Every row belongs to one group in each of 4 separate groupings. Each group adds its own fixed numbers to the row, and there is some noise. The rows also spread widely along 14 directions, which tell nothing about the answers.
Known rows, each followed by its group in each grouping:
[ -1  -5   5   6 -11  -2   2  16   9  13  -8   9   4  -7 -18   0  -1 -10
  10 -10   2   6   0  -1   5 -10   3  17  -5 -10 -14  16  14  29 -18   0
 -12  -7  10  11  12  -3] | U Dasa (2) rofig
[ -1  -2   4  -3  13 -12  16  -5 -11 -11  10  13  -1 -11  22   1   4  10
   8  -1 -19  12 -21  -8  20 -19 -11  30   7   8   1 -12  -8 -30  20  -3
  16  -1 -24 -12  -9   2] | H vamu (0) rofig
[  1  18  18  34 -11   4  10  15   0  -3  -8  -2  -7  36  -9 -19 -20 -11
  -2  -3  11  -5   8  -7  -2  -8   8  -2  -1 -17   5  15  31  28 -11  13
  -9  -5  22 -17   3  -4] | N paku (1) vibur
[ -4   0   5   6 -13   6  10   4  12 -11   9   0  -8  10   0 -19   2   0
   0 -12  -3   9  -7  -6  20 -12  -7  22  10   8   3  11 -11   0  -2 -12
  14 -11 -27  -8  -3  -7] | N vamu (0) ris
[-14   7  18   6 -12  -7  13   0  17  -4   1  31 -10 -10   5   2 -11   9
  17 -15 -13   9 -24 -10  22 -20  10  20  12 -24   8 -21  12   0  14   9
   2 -18  -4 -22   1  12] | H Dasa (2) vibur
[-17   9   4   0  20   8  -9   6  -9   2   1   4 -20  23   1  -3  -1   9
  13   0  20 -14  18 -11 -17  36 -10  20  -6   0  11 -29   3   9   9  -8
  14   8  -7   5  -5   9] | U paku (1) ris
[-16 -10  23   6  -2 -13   2   7  -8   1   7  20 -10  -8   1 -11 -12   0
   4  -9 -19   6  -1  -4  23   1   5  27   5 -16   9 -24   6  -2  17   9
  13 -21   5 -20  -5  13] | J Dasa (0) vibur
[-19 -14  -1 -30  23  -2 -14 -10  -8  19   1  18 -12   3  10   8  14  19
  19  10  -8  11 -12   6  -2   7 -14  11 -19   0  -6 -26 -23 -12   6  -7
   6  29 -29  18  13   5] | J vamu (1) ris
[-13 -11   1  -8 -32  10  -8   3  11 -10   8   8  -6  21   7 -33 -15  -3
  -7  -6 -10  11  -4  11  19 -15   8  -7   1  -7  -3   3  -9   7  -5  -6
   1 -18  -8 -27  -3  -2] | N paku (2) rofig
[ -1  -9  12  -5  -8   1 -12  -2  12  12   0  14 -19  18  -1   5  18   2
  10   4   0   6  -8  -5  13  -6  -9  -2 -27 -31  -2  14   7   2 -10  28
   5  12  -8   1  19   0] | J Dasa (2) vibur
[ -5 -13  28  24   7 -18   8  29  -5  18  -7  12 -17  -4 -13 -15 -10   1
  19  -7  -2   1   5  10  11  11   4  24  -9  -8 -15  -3  12  16  -7  18
 -10  17  12   0   8 -11] | H vamu (0) rofig
[-14  10  -1 -17 -22  -1 -28  23  13   7   9  27 -11 -24   1 -35 -17  13
  -5  -7  -6  -5  -9  14  12  -1  26  18  18  -8   7 -24 -15   6   5  -4
  10  -7   0 -21 -16   2] | U Dasa (2) rofig
[-17 -19  11  -1  15 -12  21   5   4  19 -14  33  -4 -21   6  23 -10   5
  45  -1  -4  14  -6   3   5   4   4   5 -16 -12 -25 -21  19  13  -6   4
 -25  -4  17  12  21  11] | N vamu (2) rofig
[-14   5   6  -1   4 -15   2   1  -9  -3 -13  10  -9  11   8  11  -6  -4
   8  10  -8   4 -13 -19  28 -21   0  26  -7 -32  14   3   4 -12   5  11
   8  -6 -22   0  19 -11] | H vamu (2) ris
[-14  -2   5 -26  13   5 -22   8   5   4   5  12 -10 -35   4   6  10  15
  12   8   0  -2  -4  -2  18  28  -1  25   0  -1   2 -17 -18  -9   6  -4
  30 -10  -7  16 -11   0] | U vamu (0) vibur
[-12 -27  33  20  17 -24  10  -1 -31  10  -5   6   2  25  -2  -6 -20   0
   5   4 -31  21  -5  12  22 -22  -3  11 -14 -14 -10 -13  10   0  11  11
 -11  15   4 -10  11   1] | U vamu (2) rofig
[ -8 -27  23  24  16 -19   5  -4 -18  14  -1   2  -7  19 -20  -2  -5   0
   7 -11 -20   0   9  -2  13   8 -14  36  -6 -11  -3 -21   0   6   6   5
   4  18 -17  10  12   5] | U Dasa (0) rofig
[  0 -11  19  14  17  -7  25  14  -9  -4 -13  -6  -2  -9   3  23  12 -17
  22   6   2  16  -3 -17  20  -2 -14  33 -16  -4 -15  34  21   8 -12   3
   6 -17   1  15  10 -14] | N vamu (1) vibur
[-19  19  11  -9  -3  16 -17  10  21 -21 -20  -7 -13   3   7   9 -14   9
   8  27  21   0 -13  -1  22   9  28 -19  -8 -29   5  23   0   1 -13  -1
   5 -18  13  -1   1 -28] | N paku (0) vibur
[-10  -9  -2  -8  13  -1  13 -18  -4  -4   3  15   3  12  29  14 -11  13
  18  12 -11   9 -13  -2   2 -17   0 -10 -10  -8  -6 -18   5 -19   9  -4
  -9   1  -6  -8   5  13] | U Dasa (1) vibur
[ -7 -17  25   6   1 -11   9  -9   6  -5   3   9  -8 -12  -2  12  10   2
   7  -4 -21  16 -20 -11  39  -9  -6  30  -1 -18   2   4  -2 -12   6   8
  20 -15 -19   1   4  -3] | J Dasa (0) vibur
[  6  16 -10  -3  14  14 -17 -17  11   1  -8  -7   6   4 -19  16   5   5
  -5  14  11 -24   5 -17   7  19  -2  -4   3 -15  11   4   0   3 -12  -3
  21  -5  -7  32   2  -5] | N paku (2) ris
[  3  11  -9   5   7   3  10  10   6 -10  -2   7 -21  19  27  -3  15   4
  14  11  18  -4 -15 -14  -1 -12 -14  20 -12   0   0  22  -1 -18  -4   5
   5  22 -30 -12   6 -17] | N paku (0) vibur
[  1  -1  -5 -17  17   9 -18   2   5   4  -3  -2   3 -29  -7  10  -7   4
   5  21   6 -18  15  -1  15  39  12  -9   0  -6  -3  -4  -2  -4 -14  -4
  19 -23  12  33 -11  -5] | H vamu (1) ris
[ -9   9   9  -3   0   9  -3 -21  30  -5   0  19   3  -7   2  10 -19  26
  11   6  -6   1 -21   5  16  -8  21 -30   9 -22   0 -24   3  -4   4   1
  -6  -8  15  -2   0   8] | U paku (0) vibur
[  3  19  -4 -12  19 -19  -3  11  -7  20  -9  34   6 -33  14  11   1   8
  11  12  -8   1 -29  -9   6 -34   5  25  -1 -14  -2  -9  11  -9   5  13
  -5  17   2   6  10   1] | U vamu (1) vibur
[-11   1  24   0  31  -7   7  10 -39   4   2   5   4  23  15  -6  -4   8
   9  11  -8  17  -4   8  -8 -11 -13  10 -14   9  -2 -13   7  -6  19   1
  -1  18  17 -13  -5   7] | H vamu (0) vibur
[-12  13   6 -18   0   1 -23  33   1  -3  -4   6  -5 -29  11 -16 -11  12
  -4  22   6   1 -17  14  14  -5  27  11   5  -5   1  13 -13  -3  -3  -6
  10  -2  11 -11 -19 -22] | U Dasa (2) vibur
[  7 -15   3  -3   3  17  -8  -8   5   9   7 -13  21 -10 -37   3   0 -10
  -5  -7  -5  -9  27  -2  12  34  -8  -3   6   6  -7   3   4  24 -18 -13
  20 -35  15  41  -8  10] | H vamu (2) ris
[-23   8   2 -19 -15  16 -20   1  36   9  -4  18 -15  -1 -16  -5   7  26
  12 -11   7   8 -29   5   5  -3   4  11   5 -12   1 -10 -28  13  -7 -11
   2  22 -32  10  12 -10] | H paku (2) ris

New rows, each followed by its group in each grouping:
[ 11  10  24  27   4  13  10   4   9 -36   9 -21 -12   7   9  -9 -15  10
   0   9  15  -6  14   1  19  26   9 -19   4   8   3  13  13  -9   2  -1
  19 -22  23 -15 -29 -12] | U vamu (0) rofig
[ -1   4  14   0  14   0 -11  26  -3   7  -4  -2   7 -21  -8 -16 -13  16
  -2  18   0   1 -13  27   4  -3  22  -3   5   8 -12   9 -13   3  -6  -8
  -3  19  19   2 -16 -20] | H Dasa (0) vibur
[-20 -15  30   5  27   8   1  -5  -7  -1   1  -5  -1  -4 -17   7 -15  15
  17   2  -5   3  17   8   9  44   1  -1   4   8  -3 -33   2  11   9 -19
  16 -18  18  14 -16  11] | N vamu (2) ris
[-19 -10 -19 -19  -4  18  -7   3  28  -1 -13   7 -12  -4   9  11   0   3
  24  12  18  -5  -1  -3   8  20   6  -3 -15 -13 -14  13 -13   3 -25 -13
  -4 -11 -18  21  17 -15] | N paku (0) vibur
[ -7 -16   1   5   6  -1  10  22  -8   2   1  -6  -3  -7  -6  -7   0 -21
   9  -7   7  -2  23 -10   8  21 -13  41  -3  12  -9  11   3  14 -11 -15
  11 -23  -6  17   0  -5] | U vamu (0) ris
[  3  -1  -1   3  -7   8  14   2  11   9  13  18  -2  -6  -3  -5   1  -3
  17 -21   4  -3  14  -9  -9  15  -9   9   7   7  -5 -18  18  17  -2  -5
   0 -22   8   3  -7  26] | H Dasa (1) ris
[-14   7  13  -4  -7   4 -14   4   2 -20   4   1 -18   9  16 -13 -16   8
  -4  12  -1  -7   0  -6  28  10  11   4   3 -19  19  -8  -3 -17  11   6
  26 -21  -6 -21 -14  -6] | U vamu (2) vibur
[  0   0  27  10   9 -23  -6  18 -20  13  -9  14  -9  -1  -7  -3   1  -8
   2   6  -8   6  -7  -4  25 -11   1  27 -14 -30   1   6  16   2   2  33
   4   8  11  -4   9 -11] | H paku (0) rofig
[-12  12 -26 -32   8  -2 -18   4 -16   7  -1  19   7   0  23  -9 -11   0
  -4  17   0  -5  -6  -2  -6 -16   6   9  -3  -4   6 -14  -7 -10   4 -11
  -1   0  -7   0  -1   5] | U paku (1) ris
[ -7   4  22  -3  11  -8 -13  15 -25  -3 -10  -1  -5   6   6   4  -6 -16
  -3  23   2   1   6  -9  21   7   5   9 -18 -29   9  14  22   0  -1  23
  16 -24  24  -5  -4  -9] | H paku (1) vibur
[  8   8   7   4  13   5   3  -8  18 -21   2  -1 -16 -17  14   9  14  23
  10  14   5  -1 -24  -5  26   5   0   8   3   1  -2  10 -13 -29   3   0
  25   9 -22  -1 -13 -20] | N paku (0) rofig
[ -6   5 -27 -38  -3   7 -19  10   4  -3   0  13  -4 -18  22  -3   9  -6
   1  19   8  -2  -9  -8  15  -4   3  12  -7  -6   1  14 -14 -15  -9  -5
  17 -18 -18   3  -3 -11] | N paku (2) ris
[  5  -3   1   9  25  -7  15   8 -17 -12   3  -4 -14  23  31  -9   3   6
   6  22  10   2  -6   0   1 -12 -12  10 -16  11  -5  17  -2 -29   4   0
   3  30 -18 -14  -5 -19] | U paku (0) ris
[  5  23 -13  -6  -8  11  -8  -3  37   4  10  23 -18  -9   7 -18  -2  30
   9  -5  10 -15 -19   0  -1  -5  10  -3  15   0   5 -20 -14  -8  -2  -1
   5  25 -26  -2  -4   0] | U vamu (1) ris
[  7 -18  -5   5  10   6  16 -12   0  -6   7 -11  20  -9  -8   8  -1  -7
   2  -4 -13  -4  11  -8  15  10 -14  11   9  16 -13   6  -4  -4  -8 -20
  14 -26  -8  26  -5   4] | H vamu (0) vibur
[ 10 -12  29  15  14 -11   3  10 -11  11  13   5   9 -21 -18 -24 -15  11
  -7   0 -23   2  -4  23  18   0  12   3  16  11  -9 -15   0  -1   8   2
   9   8  20  -8 -25   3] | H Dasa (2) ris
[-11  -9  13 -11 -12  18  -8  11  19  -6   5  -1 -17   8   4  -6  15  11
  15  -5  12  20  -8  11   4   7  -7   4 -17   5 -14  18 -12  12 -10  -9
   6   6 -10  -3  -2 -11] | U Dasa (2) rofig
[-10  -2  28  11  -4   9 -10  -9  14 -13   6  -3 -32  17  -7   4   5   8
   9  -6   4 -10  13 -21  27  41  -9  17  -5 -27  19 -13   5   0   7  17
  38 -17 -16   2  -3   2] | U vamu (1) vibur
[ -5 -20  30  20  15 -14   7  -5 -10  10   1  11  -2  12  -5  -9 -20  13
   7   3 -23   3  -6  15  16  -5   7  -5  -4 -16  -7 -22   6  -8   7  15
  -7  19   8  -8   2   4] | H Dasa (0) vibur
[ -3  10  -4   2  -1  -3  18   6   2  -7   2  24  -1   8  31 -13 -16   9
  10   8  -1   7 -24   2   0 -37  10  -6   0  -3  -5  -2  10 -15   7   2
 -18   7   3 -32  -2   1] | H paku (2) vibur
[ -8  -5 -13 -10  -8   5  -8  -1  22   4  -1  13  -6  -4   4 -16 -13  13
   5   9  -4  -3 -17  12  13 -10  16  -8   5  -7  -8  -3 -20  -7 -11  -9
  -5  12 -21   0   4 -12] | N paku (2) ris
[-16   4  -9 -27  -3  -3 -17   2  11   9   1  31 -11 -18  15  -4  -9  18
  16   3  -4  -2 -10   3  10   2   9   6  -3 -14  -1 -31  -9  -8   5   3
   2  -2  -7   0   4   8] | U vamu (0) rofig
[  3  11  15  -5   1  -2 -24  -1   9   8   0  14   0 -24 -15  -1  -5  13
  -3   3  -8  -6  -5   0  25   8  14   1   7 -22   8 -15   6   5   3  16
  18 -10  18  10  -7   3] | U vamu (2) rofig
[  0  -4 -12 -27  17  14   0   1  -6  -3  -2   0   7   3  31  16   4   5
  21  29  15  13   3   8 -12   1  -4 -31 -31  11 -25  18   6  -5 -14  -9
 -14   0  18  13   2  -3] | U vamu (1) rofig
[  7  -8  -4  11  13 -17  -3  -2   5  18 -10  10   3 -15 -13   3 -13   4
   1  12 -13 -19  -4  -2  21  -5  11   6  -1 -20  -6  -3  -1  -7 -13  12
  -5  16  -6  24  17 -10] | J vamu (0) vibur
[ -2  20 -13  10 -11 -14   9  16  19  11 -10  32 -10 -16   3  -6 -12   3
  14 -11   5 -11 -12 -13   6 -21  14  26  10 -17   1  -8  11   6  -6   9
 -16   3  -8  -5  18  -3] | J vamu (0) rofig
[ 21  15  27  34  16   5  25 -17  23 -25   2 -13   9 -21 -11  17  -4  22
   4   3  -3   3 -14  -5  26  -1   9 -14  19   6  -4  13  12 -10   2  -4
  13 -11  16   8 -17 -10] | J vamu (0) rofig
[  0  11  12  20 -12   1  14  12  13  -2   1  11  -7  12  -4 -15  -7  -1
   5 -13   5  -1  -7  -6   4 -13   2  10   5  -8   0   5  13  13  -4   7
  -6  -1   6 -14   2   0] | H paku (0) vibur
[-14 -13 -33 -16  -6   6  -6  10   9   2 -11  -2  -6   5   1   2   2 -21
   9   2  17 -15  15 -18   6  14  -8  33 -13  -6  -6  20 -12   7 -26 -19
   3 -16 -35  29  21 -16] | U paku (0) ris
[  8   0  17  18   5  -2   2  -4  11  16   7  14  -2 -15 -25  -5  11   9
   3 -19 -14  -3 -12  -6  11   3 -10  32  16  -1   0 -15   1  14   0   5
  17  12 -11  11  -3   8] | N paku (1) vibur
[ -1 -16  -1   2 -11  -1  16   5   6   0  -2   6   8  -5  -1   2  -2 -10
  11  -6  -8  13  -5  -1  14 -18   0  11  -6  -4 -19  18   8  10 -13  -5
 -11 -18  -1   2   9  -3] | H Dasa (2) rofig
[ 14  14 -17  -2   9   8  -4  -2  10   9  -1   7   2   9   0   6  15  11
  11   3  16 -11  -4  -5 -19  -8 -11   2  -8   4  -9   8   2   3 -11  -1
  -7  29  -8  18  10   0] | U Dasa (0) rofig
[  7   7 -10  -3 -10  -1   4 -14  14  -2   7  24   4 -12  11   8  -8  -4
   3   1  -9 -11   1 -19  19 -10   7  -6   3 -25   8  -8  23 -10   2  15
   8 -36  10  -6   0  20] | J Dasa (2) vibur
[ -4  -5  28  16  17 -28   4  30 -19  14  -5  20 -29 -10  -2  -8   9  -6
  11  -1   0   0  -6 -11  19   5  -7  55  -8 -19   5  -4  14  -4   9  28
  16  14  -8 -12   1 -10] | H paku (2) ris
[  1  16   8 -10 -14  19  -3  16  39  -9   5  12 -21 -21   6  -8  10  16
  17   2  20   7 -15   4  15   8  11  -9   0  -1  -7  18  -2   4 -13   3
  13  -8   2  -6  -9 -13] | N vamu (2) ris
[ -7   8   7  16  33 -18   2  17 -24  20  -4  21   7 -19  -8 -10 -25  11
   5   1  -8 -20   1   2 -10   3   8  34  20   6   2 -44   9   4  18  -8
  -1  17  16  -3 -14  13] | U paku (2) vibur
[ -3  -7  -4   4  12  -2  -7  12  15  19  -2  19 -15  -4   7 -20 -16  29
  16  12   3 -16 -12  22  -7   3  16 -11  -3   1 -18 -16 -15  -7 -11   1
 -19  50  -9   2   5 -11] | U vamu (2) vibur
[  4  -7   4  -6  -8 -16   2  14   5  11   2  25   2 -28  11 -15  -7  -1
   3   7 -19   9 -22   9  29 -31  13   6  -2 -14 -12   8   2 -10  -8  19
  -5  -3   4  -8   4  -6] | H vamu (0) vibur
[  9   7  34  17  19 -10 -13   7 -21  -6   1 -12  -3  -4 -14  -5  -8  -7
 -18  19  -4  -6  11  -7  31  14   8   6   0 -21  14   7  22  -2   6  22
  31 -17  28   0 -21  -9] | U paku (1) ris
[  9  24 -24  19   8   4  -1   4   0   2  -8  -9   8  16 -16  -8 -20  -6
  -9   2  16 -42  26 -21 -10   9   4  12  13  -4  13  -1  10  11 -12 -10
   2  -1  -4  24   5  -3] | U vamu (0) ris
[-26  -4  13   2  32  -5   1   1 -29   6   2   7  -1  12   3  -6 -16  19
   9   1 -12  -1   3   6 -10  11  -8  26   7  15   6 -45 -12  -5  25 -21
   6  17  -6  -2  -6  14] | J vamu (0) vibur
[  3  10  14 -12  22  -5  -3  -5 -16  -2  10  15  -7   6  20   3  13   9
   3  18  -2  13 -13  -4   7 -13 -10  -2 -14  -5   7  -4   9 -23  16  16
  15   8  10 -14  -8   6] | J paku (0) ris
[-10  12 -15 -34   2   4 -25  -2  20   7  -3  20  -2 -37  11   7   5  22
   5  16  -6  -4 -29   0  17  -7  14   7   5 -11   2  -7 -26 -16  -4  -5
  14   6 -22  16   2  -8] | J vamu (1) vibur
[  1  19  10   7  13  17  13  -1   6 -22   2  -1 -14  16  21  14   5   8
  21  11  23  -4   6 -17  -1  18  -8 -11 -10  -3   5   8  21  -8   4   4
  13 -17  13  -6  -7   4] | N vamu (0) vibur
[  0  22   0   3   9   5   5   8  12 -11 -10   8 -15   2  23  15  -4   5
  19  17  24 -11  -4 -16   1   5   9  -3  -9 -18   2   9  23  -5  -6   9
  -1  -4   9  -3   1  -8] | U paku (1) vibur
[ -2  17 -11   2  34   9  -6   5  -3   6 -21  -3   2   8  -1  26  -6   6
  19  25  31 -24  11 -11 -22  23   2  -6 -15  -9  -6   5  17   7 -16  -5
 -10  14  19  32  11  -7] | U paku (0) vibur
[ 11  18  -5   8 -11  10   9   3  17 -19  15   8   5  -7  15 -28 -10  12
 -11   0  -4  -4 -21   4  11 -25  10  -2  27  15   2   3  -6 -14   5 -12
  11  -5  -5 -29 -26  -3] | N paku (2) vibur
[ 16  14  -6  17   8  -5  24  25 -12 -10   7   5 -14   5  29 -17  -5 -11
   8   6  18 -16  15 -16  -4   4  -6  16  -2  11   3  12  26 -11   2   8
   5  -8   3 -19 -13  -3] | H vamu (1) ris
[ -5  -1 -39 -17  -6  13   6 -12   4  -8  -1   9  15   6  24   5 -13 -13
   5  10   1 -11   6 -16  -2  -7   1  -8  -1  -2  -5   1   5  -5 -12 -19
  -6 -35  -8   6   5  12] | N paku (1) vibur
[ -8   6  -2  -7   4   3   0  22  -1   4 -11   4   1 -11   1   0   7  -3
   8   6   4   5 -13  -5   7 -12  -3  30  -2   2  -6  20  -5   8 -10 -10
   5  -1 -10   8   5 -14] | N vamu (2) vibur
[-12   7   2  -7  15 -11 -23  24 -27  27 -13  10   9   0 -19 -15 -13  -7
  -8   9  -3  -8   5   6  -4  -5   6  24  -1 -10   3  -9   1  18  -3  -1
  -3  11  14  11   3  -4] | H paku (2) ris
[ -5 -14  23  24  19  -4  -4   6  -8   5   3  -5  -2  -5 -20 -19 -24  18
  -3   1 -14 -21   9  16  12  28  13  11  17   4   1 -28 -10  -2   8  -9
  14  13   2   1 -20  -3] | H Dasa (2) vibur
[  5 -16  24   2   9   0  14   0   8   3   6  12   1 -12   9   4   2   5
  17   9  -5  24 -13  13  14 -10   0 -18 -16  -1 -26  12  15  -1  -6  11
  -9  -3  28  -5  -3   2] | U paku (0) vibur
[-12   6 -12   5  -3  -4  22  -7  20  -2  -6  26  10 -14   3   4 -27   7
  16  -9  -9  -3 -17  -8   9 -22  18   6  23  -9  -2 -24   5  -2   2 -17
 -17 -16  -7  -2   5   8] | H paku (2) ris
[  4   5   0   2  25  -7  -4  -3  -4  19   2  12  15 -23 -14   0   0  18
  -2   1 -16  -7 -15   6  -3 -10   0  19  16  10  -3 -19 -11  -3   6 -11
   4  25  -4  15  -5   7] | J Dasa (0) vibur
[ -2  -4  30   8  13  -2  -8   1   8  -8  -4  -3 -22 -21 -11  18  11  12
  15   5   1  -3  -2 -11  34  37   2  23  -2 -20   5  -1   2  -3   2  13
  35 -13  -7  11  -9 -12] | N Dasa (1) rofig
[ 21   4   1  25  14 -13  18   3   2  16  -3  12  10  -6  -8  -3  -6   6
   8  -3  -7  -6 -10   1  -3 -27  -2   7   3   4 -17   3  15   4  -9   9
 -21  31   5  12  11  -2] | U vamu (0) rofig
[ -7   8   5  27  -7  -3  19  19  14   4  -3   9 -12  11 -11 -23 -15   9
  11 -17   6  -3  -8   1  -2 -15   4  28  14   8  -3  -4  -1  17  -5 -15
 -14  22 -20  -8   7 -10] | U vamu (2) ris
[  4 -11  34  -1  25 -16   0   9 -25  12   9  12   5 -16   1  -8   5  15
   6   6 -24  27 -17  22  14 -15  -6  10  -6  10 -15  -9  -2  -9  14  12
   6  21  19  -5 -13   1] | H vamu (0) rofig
[-12   6 -22  -8  -2  10  12   6  -3 -16   2   4  -5  23  30 -10  -4  -1
   9   2   6  -1  -2 -11  -6 -13 -11  21   1  14   3   2 -11 -13   4 -23
   5  -7 -31 -12   1   0] | N vamu (0) vibur
[-13  -4  -6  13  -7   2  31  -3  20 -13   3  18 -17  21  20  -5 -14   6
  26 -12   8   1  -6 -10   0  -6  -1   5   2  -3  -6 -14   6  -8   1  -8
 -14  -3 -21 -16   9   3] | H paku (0) ris
[-18  11 -11  -8  24  -4 -10  -3 -21  10 -19  10  10   9   0  22 -14  -5
   6  19   2 -16   7 -18  -6   3   3  11  -9 -24   8 -15  14   4   2  -3
  -3  -7  10  18  14   7] | J paku (2) vibur
[ -5  -3  -1   2 -26  18 -13 -13  33   3   0   0  -3  13 -24  -2  -5  -4
   0 -12   1 -11  13  -9  18  16   3 -10  -1 -22   2   5  -1  22 -21   2
   7 -25  -3  21  16   4] | J vamu (0) vibur
[ -6  11  26   6  15  -3  -1  26 -31  -5 -12  -8   1   5   1   5  -1 -19
   0  16   7   6  10 -12  14   3  -2  22 -13 -13   7  24  26  14   0   8
  18 -28  30  -3  -6  -9] | N vamu (2) vibur
[ -7  22   0  -2  33   8  -5  15 -24  -4 -14 -14  10  17   8   7  -8   6
   4  27  19  -5   4  -2 -21   1  -1   4  -9  12  -1  12   4   3  -1 -19
  -2  14  16  14  -4 -12] | U vamu (0) vibur
[ 15  -6  13   7  -1 -16  -3 -16   5   1  11  12  10 -30  -4  -4  -9   5
 -15   5 -38  -1 -20  -4  49 -25  11   8  16 -20   5  -7   1 -20   6  18
  23 -13  -4   1  -9   1] | U vamu (1) vibur
